The groups are shells around one centre, one inside the other: the same stretched ball of 7 dimensions in 6 sizes.
In the rows, zero is written as 128.
Known rows, each followed by its group:
[114 187 219  89 216  70 104 120 157 128] => Dimo
[133 145 132 126 177 101 134 149 165 145] => lazo
[114 150 197  85 182  87 115 147 142 130] => Vek
[151 130 127 167 172 130 142 105 134 136] => Vek
[133 149 151  96 177 122 129 114 100 119] => lazo
[118 118 148 122 136 123 135 156 135 135] => Vek
[115 165 211  76 176 107 122 130 119 121] => Dimo
[107 133 146 129 107 168 142 113  82 113] => Vek
[103 139 166 150 130 119 130 140 161 145] => lazo
[133 106  86 163 122 144 158 169 155 140] => Vef
[132 136 153 174 165  97 138 153 209 165] => ror
[139 119 129 186 130 155 147  92 119 143] => ror
[163 126  89 172 150 155 169 129 143 143] => lazo
[121 156 170 125 169  98 130 145 174 152] => lazo
[ 79 129 173 134 123  99 113 167 170 140] => Vef
[108 179 202  79 179 117 112  90  85 107] => Dimo
[108 143 186 104 188  66 102 151 166 140] => ror
[121 131 141 152 156 103 123 129 160 155] => Vek
[124 117 104 202 104 162 150 106 135 149] => ror
[104 115 132 106 115 139 129 142  94 124] => Vek
[ 91 135 153 121  94 160 137 132  97 119] => nud
[122 156 166 131 144 152 133  76  83 120] => ror
[114 149 178  93 185  77 110 148 155 143] => ror
[147 162 174 122 173 131 150 119 138 139] => Dimo
[136 131 133 193 139 136 152 129 174 152] => Vek
[134 119 114 200 141 134 141 112 155 147] => nud
[180 130  93 204 157 167 180 106 149 147] => Dimo
[130 116  65 126 105 188 156 112  55 114] => nud
[ 93 143 163  72 139 121 119 148  98 112] => Vek
[118 140 136  87 129 158 136 107  58 116] => Vef
[119 152 127 122 148 156 125  63  52 105] => Vef
[115 129 142 119 163 103 120 144 136 129] => lazo
[116 152 141  86 150 142 130 114  75 108] => lazo
[119 128  84 182 100 174 152 106 113 138] => nud
[ 90 128 143 101 136 120 106 119  83 110] => nud
[107 107 115 152  96 152 133 116 101 144] => Vef
[131 150 144 169 151 133 149 129 166 140] => nud
[115 155 128 143 115 178 149  94  85 114] => Vef
[100 149 155  56 153 119 120 151  90 104] => Vef
[132 116 142 175 130 136 142 118 145 156] => nud
[114 128 133 167 131 139 124  86 106 135] => nud
[146 135 120 155 162 119 153 153 179 156] => lazo
[125 126 161 157 148 112 137 149 171 148] => lazo
[123 185 230  88 217  79 109 106 141 128] => Vef
[ 85 140 134 103 120 124 117 142 114 129] => nud
[131 110  65 198  99 174 161 123 128 142] => ror
[127 131 130 157 154 102 132 145 182 167] => Dimo
[135 148 157 128 189 103 130 131 149 128] => Vek
[108 128 132 126 159  92 118 160 161 138] => nud
[151 144 148 129 178 121 147 132 147 142] => lazo
[117 111 135 130 111 149 138 125  97 138] => Vef
[102 169 208 104 189  80 101 120 147 128] => Vek
[ 91 168 208  96 190  70  91 123 145 124] => Dimo
[184 137  91 177 178 154 171 100 135 144] => Dimo
[137 162 160 117 179 113 137 124 147 146] => ror
[115 153 166 152 172 110 115  93 134 128] => Dimo
[171 150 131 175 165 161 169  89 131 144] => Dimo
[146 109  94 205 118 171 157  90 115 145] => ror
[145 115  82 147 144 147 147 117 106 136] => ror
[144 127  89 219 114 177 162  82 128 151] => Vef

New rows. What belongs after each?
[161 145 134 148 197 122 138  90 123 133] => Dimo
[145 147 140 108 182 126 137 111 106 124] => Vek
[112  99  89 184  84 156 147 139 137 156] => Dimo
[106 114 129 175  95 139 147 162 173 159] => Vef
[118 123 128 160 143 112 127 132 155 152] => lazo
[128 116 111 140 110 165 152 124  98 136] => lazo
[ 97 151 188  90 171  95 102 122 112 115] => lazo
[111 130 130 113 112 151 141 136 102 133] => Vek
[152 121  82 207 133 142 165 137 187 173] => Vef
[121 132 105 164 112 156 148 115 125 149] => ror
[107 151 150  71 158 126 116 114  71 106] => ror
[104 165 183  70 175 114 109 106  81 103] => ror
[106 161 176  73 174 107 111 120  97 112] => lazo
[160 123 138 203 153 144 157 100 154 153] => Vef
[104 101 110 137 105 156 128 118  72 111] => Vef
[131 154 204 117 189  96 120 111 141 140] => Dimo
[101 131 130 111 105 170 131  96  48 107] => Vek
[153 152 140 151 200  99 141 134 183 149] => ror
[130 116  61 151  88 201 165 106  64 124] => ror
[133 129 127 146 153 128 144 144 147 131] => lazo
[143 144  92 193 128 165 164 106 146 151] => Vef
[125 130 150 146 132 129 140 130 145 157] => Dimo
[125 146 138 118 157 147 125  72  60 108] => nud
[129 168 160  94 185 114 137 142 136 118] => Vef
[149 152 127 162 143 154 169 131 159 152] => Vef
[112 125 168 159 150  93 122 151 186 156] => ror
[ 88 133 191 113 152  82 103 156 157 135] => ror
[159 141 109 164 183 120 155 141 177 146] => Dimo
[134  94  85 194 103 165 153 118 119 143] => ror
[119 168 155 117 165 115 136 139 155 137] => nud
[113 140 164 153 153  89 133 176 217 165] => Vef
[165 170 165 147 194 129 155 102 152 144] => Vef
[115 153 139  93 147 132 133 131 107 127] => Vek
[153 121  64 154 142 174 153  84  68 118] => Vef
[119 115  91 144  91 166 158 150 122 149] => Vef
[118 132  95 156 129 149 134  98 101 131] => ror
[136 117 139 149 153 126 138 129 133 136] => Vek
[114 111 104 111 109 170 134 102  39 106] => Vef
[120 106  96 143 113 162 140 115  79 118] => Vek
[112 120  82 109 118 163 132 109  50 106] => Vef
[145  90  68 173 106 167 163 137 118 147] => Dimo
[125 148 196 127 180  79 126 160 199 162] => Dimo
[102 118  97 144  96 156 144 151 120 129] => ror
[ 98 154 221  94 183  72  98 134 148 131] => ror
[ 91 126 176 141 125 110 113 135 144 141] => ror
[ 82 126 184 114 141  75 104 179 179 150] => Vef
[111 156 163 101 186  90 105 116 125 127] => ror
[148 103 114 183 139 146 149 111 125 140] => Vef
[143 151  91 134 167 137 145 111 120 135] => Vef
[158 167 144 104 199 132 146 102 106 120] => Vef
[152 136 113 149 135 177 166 102  94 127] => lazo
[114 107  79 133 115 143 135 138 104 135] => Dimo
